The rows of a group lie close to one hidden flat surface of 14 dimensions, which may be shifted away from zero. Surfaces can cross.
In the rows, 128 means zero.
Known rows, each followed by its group:
[ 85 142 139 111  76 150 117 102  99 119 113 183 116 172 114 181  96 141
 125 113 137 135]
j_273
[111 170 176  80  90 170 155 156 161 153  87 128 184 179 103 152 125 139
  99 140 148 125]
j_764
[132 109 111 107 103 117 139 132 126 127 110 129 116 139 117 121  93 140
 139 155 115 110]
j_512
[ 92 143 154  81 148 133 131 107 151  95 126 168 146  58 120 148 157 179
 102  81 135 145]
j_36
[127  94 109  79  95 164  95 161 140 127 171 101 153 138 167 174 162  92
 131 103 158 141]
j_36
[157 148 132 111 134  94 117 131 162 118 134 122 113 110 141 131  92 109
  97 125 119 119]
j_273
[109 116 126 137 156 134  87 132  96 155 132 108 130 105 110 137 108 134
 146 119 153 141]
j_512
[146 128 120 111 135 140 151 129 137 161  89  96 123 137 154 121  70 126
 137 177 127 164]
j_36
[129 140  69 116 129 151 143 164 174 154 108 127 172 105  66 189 148 138
 128 191 119 186]
j_36
[ 86 125  84 146 108 127 115 150 146 137 109 130 136 147 112 168 117 109
 120 136 115 113]
j_764
[111 151 102 128 124 136  96 137 149 142 110  75 135 133 110 161 160 102
 159 177 123 148]
j_273
[124 119 139  90 151 116 106 138 121  86  88 148 101 135 100 150 139 108
 139 142 124  93]
j_764
[ 71 125 109 107 125 145 151 120  95 151 112 142 133 138 137 139 143 139
 156 103 128  93]
j_764
[ 88  76 107 113 131 143 124 149  92 140 145 103 145  81 130 127 140 156
 155 142 148 115]
j_512
[159 136 127 135 155 131 134 157 113 120 132 134 134 125  87 143 131 110
 133 189 143 134]
j_512
[216 130 139 176  91 126 126 133 159 157 191 128 122 160 113  94 139 164
 135  97 108 171]
j_764
[130 148 134 110 121 110 113  94 133  82 164 126 115  99 116 138 103 123
 133 136 165 127]
j_36
[149 147 120  98 154 130 125  72  65 107 138 122 107 150 134 136 148  83
 172 129 144 135]
j_512
[ 89  94  97 165  94 142 115  94 111  44  84 126 108 153 108 126  76 129
  88 128 126  97]
j_512
[156 154 133 133 131 141 127 178 179 139 113 127 129 134 126 150 140 112
 106 173 113 119]
j_512
[134 130 131 140  95 125 176 114 119 182 155 164 128 143 122 110  87 157
 186 160 152 151]
j_273
[123 133 118  92 112 135 132 106 141  85  93  80 126 158 135 137 105  97
 121 154 129 140]
j_273
[118 114 154 120 154 153 151 156 127  99 142  70 146 148 139 103 138 123
 128 114 170 127]
j_273
[131 150 126 122 131 128  94 121  97 114 101 150 107 169 139 164 173  87
 100 105  84  99]
j_764
[107 124 126 128 124 149 148 140 123  70 137 109 134 158  99 135 148 109
 156 153 176  92]
j_764
[ 83 150 141 136  91 160 114  98 116 134 111 179 146 135 134 138 143 136
 109  91 145  75]
j_36
[113 134 157 105 147 110 155 130 115 123 122 127 121 123 168 116  94  92
 141 161 159 104]
j_273
[ 79 128 162  50  91 118 148  87  67  91 120 139 105 112 164 158  97 169
 105 152 105 161]
j_273
[125 147 160 127 185 140 142 117 101  99 111 141 150 144 110 130 137  84
 125 115 180 136]
j_273
[119 140 148 111 111  99  99 134 156  94 150 178 117 120 104 168 125 103
 121 126 147 104]
j_764
[176 108 158 138 133 125 142 187 133 182 122 161 157 117 105 112 111 131
 120 181 138 138]
j_512
[102 139 154 114 155 113 171 123 115 149 104 117 146 157 167 122 123  97
 117 121 120 172]
j_273
[ 59 158  85 127  73 129 146 113 161 108 159 128 144 150 120 178 121  89
 164 147 177 111]
j_36
[144 127 100 135 115 144 146 131 149 148 121 135 131 165 111 141 139 121
 162 139 120 161]
j_512
[140 149 123 139 127 142 112  99 139  80 165 124 136  95  96 136 146 145
 119 121 159 134]
j_764
[107 120 136 113 139 153 101 134 104  87 162  97 112 106 123 142 156 170
 137 106 148 125]
j_36
[186 124 147 115 122 155 147 139 124 131 108 149 152 183 121 130 161  86
 127 149 132 149]
j_512
[113 132 144 152  87 112 130 149 157 153 153 153 125 124 182 141  94 105
 104 164 134 134]
j_273
[111  84 100  75 126 141 135 167 168 145 133 135 134 114 167 159 117 119
 137 105 136 147]
j_36
[117  83 122 124 130 145 102 121 106 150 115 144 142  98 152 116 104 110
 128 116 155 106]
j_512
[169 188 135 143 126 134 125  91  91 145 178 150  97 120 169 147 153 119
 134 147 116 143]
j_273
[109 164 153  81 172 121 164 120  66  99 122  65 118 168 159 120 168 119
 114 107 106 113]
j_273
[124 141 163  83 116 113 105 136 144 149 110 179 130 126 140 152 138 120
 116 106 111 112]
j_764
[107 106 120 110 118 131 105 139 158  83 150  84 133  93 152 139 134 133
  93 112 135 139]
j_273
[128 177 118 102 128 152 143 115 160 154 148 130 141 111 117 150  92 119
 174 155 196 131]
j_36
[133 124 176 107 141 156 150 133 124  89 102 115 134 175 109 124 119 148
 113 103 142 170]
j_764
[148 116 150 125 142 151 110 149  71 162 135 171 134 116 170 147 153 109
 101 133 123 119]
j_36
[102 161 158 103 132 157 157  94 128 105  94 154 139 148 102 132 119 159
 121  96 149 131]
j_36
[158 149 136 115 119 124 157 123 153 139 115 141 131 117 136  96  94 138
 109 134 127  74]
j_764
[ 80 111 144  89  83 118 112 140 166  78 114 120 119 159 147 154 137 109
 113 114 117 111]
j_764
[131 129 136 151 154 146 147 180 139 203 106 166 145 124 170 139 115  94
 130 171 141 138]
j_512
[131 113 151 150 101 136  81 124 138 173 109 121 139 161 149 111 102 100
 120  95 133 128]
j_512
[124 118 108 115 163 125 147 132  97  91 106 140 130 120  99 129 129 127
 113 122 125  90]
j_764
[175 145 156 116 149 147 126 114 131  91 116 126 124 153  66 129  86 117
 147 156 184 152]
j_273
[153 116 122 146 136 129 122 122 147 106 127 112 113 109 165 107 133 114
 116 136 121 124]
j_764
[144 119 146  93 168 178 114 130 120  65 124  91 100 134 136 124 119 146
 134  93 169 118]
j_36
[131 121 105 148 113 114 127 140 143 126 136 132 121 150 110 138 118 132
 119 122 108 133]
j_764
[ 95 109 146 115 115 132 113 145 127 100 109 160 119 129 116 141 137 174
  90  80  97 104]
j_36
[124 141 147 109 132 135 142 113 116 142 128 127 132 137 143 132 125 141
 127 109 126 168]
j_273
[152 147 109 145 180 139  79 174 149 152 123 113 138 118  54 176 118 119
 141 150 154 164]
j_512
[107 111 129 201  55 103 146 118 140 165 153 134 138 166 159  96 134 107
 144 152 109 144]
j_512
[132 159 102 139 118  97  67 114 169 147 140 150 116 154  88 188 120  91
 144  88 123 178]
j_512
[148  99 148 150  87 126 122 166 145 213 143 130 169 153 150 102 149  91
 147 152 132 140]
j_512
[100 131 136 112  79 147 130 146 139 144 122 145 162 158 162 153 163 100
 104 124 123 113]
j_36
[102 154 142 125 115 115 102 120 131 106 140 154 117 126 147 169 150  95
 113 132 127 120]
j_764
[113 115 116 134 127 124 160 110  68 156 138 158 127 141 153 138 104 112
 144 151 131 159]
j_36
[129 130  97 124 122 118 167  74 127  68 109 119 148 131 161 122 120  46
 104 164 148 136]
j_273
[ 77 132 125 102 138 135 142 127 116 119 142 146 145  94 135 165 166 154
 125 116 130 163]
j_36

New rows. What belongs after each?
[141 156 114 112 115 131 128 104 115 124 108 135 120 163  90 138 110 115
 150 146 134 107]
j_273
[120 132 102 123 104 176  68 127 113 145 126 133 129 145 131 180  99 101
 123 119 161 116]
j_36
[119 159 159 122 150 102 114 165 145 153 131 101 115 147 115 151 114 134
 127 127 111 153]
j_273
[157  87 113 127  99 119 132 145 123 125 132 132 132 137  88 116 121 155
 131 141 107 136]
j_36
[ 53 121  88 150  99 100 188 118  90 126 143 123 158 141 112 132 159 112
 157 173 124 119]
j_273
[146 103 117 135 101 106 117 104 105 132 146 138 134 131 108 111 129 107
 153 142 138 127]
j_512
[114 129 153 120 138 118 133 150 158 109 117 116 144 143 141 134 105 104
  86 115 135 149]
j_273
[143 141 159 114 183  97 141 168 148 113 156  58 122 132 114 106 123 141
 120  99 130 134]
j_273
[109 107  99 113  99 114 136 103 169  48 109 117 115 153 131 133  81  85
 120 123 147 100]
j_36
[153 123 139  94 115  98 132 157 183 107 162 121 118  98  64 118 110 199
 147 129 129 125]
j_36
[146 137 112 109 127 133 112 104 119 117 117 122 125 116 112 126 161 162
 111  92  91 118]
j_764
[ 66 140 120 122 122 114 116 111 135  76 139 162 109 114 158 161 106  81
 126 124 165  68]
j_764
[149 142 124 143  67 128 121 103 115 110 113 127 172 166  81 145 148  91
  82 175 112 150]
j_36
[123 109 101 100 107 139 140 122 159 174 108 103 143 100 150 122  86 144
 143 149 127 171]
j_36
[146 135  93 146 114  66  64  94 155 120 139 141  54  70 150 130 134 112
 155 155  75  90]
j_764
[113 103 128 161 149 110 127 159 107 187 126 173 122  99 136 118  43 108
 147 165 168  89]
j_512
[158  94 103  80 130 183  89  67 133 109 111  68 162  77 153 118 123 122
 119 105 164 189]
j_36
[109 120 134 148 164 131 188 123  61 131 101 114 114 172 186 105 121 130
  96 106  79 158]
j_764
[142 130 170 173 120 155 144 131 117 143 147 135 135 156 120  92 138 163
 141 111 147 138]
j_512
[167 155 129 130 107 176 106 102  76 187 160 100 154 139 103 145 118 132
 163 167 175 173]
j_36
[166 167 117 158 118 165 132 120 118 181 110 107 123 178 103 115 135 152
 157 139 109 134]
j_764
[144 112 150 103 125 126 167 129 151 133 114 118 138 148 131  96  63 135
 140 120 156 145]
j_273
[104 100  94 124 114 108 150 137 131  82 142 108 118 129 124 113 139 127
 135 131 113  73]
j_764
[111 146 127 134 129 146 122 169  82 164 156 163 124 152 104 185 131 146
 143 141 135 134]
j_36
[123 134 148  93 173 166 147 150  89 112  74 151 112 171 107 152  75 146
 116 118 147 115]
j_512
[157 156 153  98 142 210 149  94  96 175 112 144 186 122 166 127 172  98
 130 128 181 154]
j_36
[ 95 127 117 113 151 149  94 141 171 169 130  70 113 147 155 145 109 110
 198  90 167 157]
j_273
[108 145 110 193 103 149  99 108 159 103 129  70 110 135 143 116 143 132
 121 132 120 118]
j_512
[107  99 129 138 109 141 140 124  96 153 124 127 123 163 128 104  87 142
 164 115 152 110]
j_512
[111 135 102 169 134 169 139 106 114  88 115 143 118 166 130 153 143  97
 134 131 145 137]
j_512
[108 138 127 114 124 123 137 113 112 116 126 134 134 126 136 143 128 111
 118 136 127 120]
j_273
[140  97 121 150 134  79 127 145 114  83 168 130  96 123 155 123 165 100
 113 131  86 125]
j_764
[137 140 156 120 106 134 143 125 115 126 138 118 136 156 140 121 133 118
 129 151 139 123]
j_36
[134  88 157 136 106 126 101 113 110 207 116  56 134 101 162  39  91 176
 153 118 124 114]
j_512
[150  76 149 105 139  84 127 168 141 146 107 152 107 129 160 112 132 125
 116 112  67 147]
j_764
[121 107 104 110 128 150 121 148 137 159 113 112 131 120 140 129 117 130
 156 137 139 109]
j_512
[134 136 104 168 133 156 109 122 152 128 148 126 153 122 123 140 159  88
 140 127 166 145]
j_273
[133 102 119 148 132 125 131 122  72  79 144 135 133 117  96 127 175 146
 112 146 109 144]
j_36
[113 101 110 143 125 154 123 142 120 150  82 132 150 160 143 149 123  86
 117 143 125 163]
j_512
[106 137 100 113 121 176 127 173 157 110 115 103 138 157  61 176 148 173
 142 125 133 137]
j_36
[ 90 106 107 107 127 142 146 133 100 136 122 140 129 148 142 156 130 124
 152 125 130 138]
j_512
[100 170 149 106 131 143 103 106 106 166 102 160 114 143 110 167 144 138
 173 130 134 145]
j_764
[110 125 115 143 133 161 150 148 129 109 110 113 116 127 139 122 122 149
 126 157 132 100]
j_512
[113  89 120 127  91 125 133 136 119 160 133 165 136 153 132 129 104 118
 155 118 146 117]
j_512
[109 154 116 114 124  91 160 118 133 109  93 114 125 185 148 132  94  64
 103 132 109 102]
j_273
[164  92 135 105 111 127 101 199 126 117 147 102 118 161 132 154 137 119
 104 145 105 136]
j_36
[104 122 103 184 144 140 142 150 131 130 129 189 114 107 144 141  87 100
 132 167 169  85]
j_512
[142 100  77 164  98 112 132 134 155 174 162 146 128  96 132 105 112 113
 191 171 153  93]
j_512
[133 119 152 115 116 196 147 109 102 169  95 154 169 136 134  98 169 171
 126  91 139 122]
j_36
[121 124 144 136 114 132 144 167 117 137 120 144 131 200 158 144 145  81
 112 119 113 112]
j_764
[105 123 140 125 124 121 134 181 120 137 149 148 141 128 121 162 141 118
 123 163 137 121]
j_512
[139 169 150 116 134 138 113 135 123 117 126  98  85 194 106 143  89 115
 170 140 161 106]
j_273
[122 108 135 102  97 146 129 163 168 196 136 145 167  74 173 120 178 153
 123 128 114 109]
j_36
[150 140 125 122 118 158 140 150 142 103  87 137 138 179  85 145 126 119
 105 143 127 117]
j_36
[ 94 138 113 113 134 127 136 122 113 124 108 137 137 119 132 147 140 124
 110 127 114 108]
j_764
[143 101 119 140 148 130 104 141 141 162 112 164 104 133 114 131  97 130
 167 116 132 145]
j_764
[126 123 127 127 106 108 140 126 108 169 132 179 144 118 119 145 115 135
 118 148 114 151]
j_36
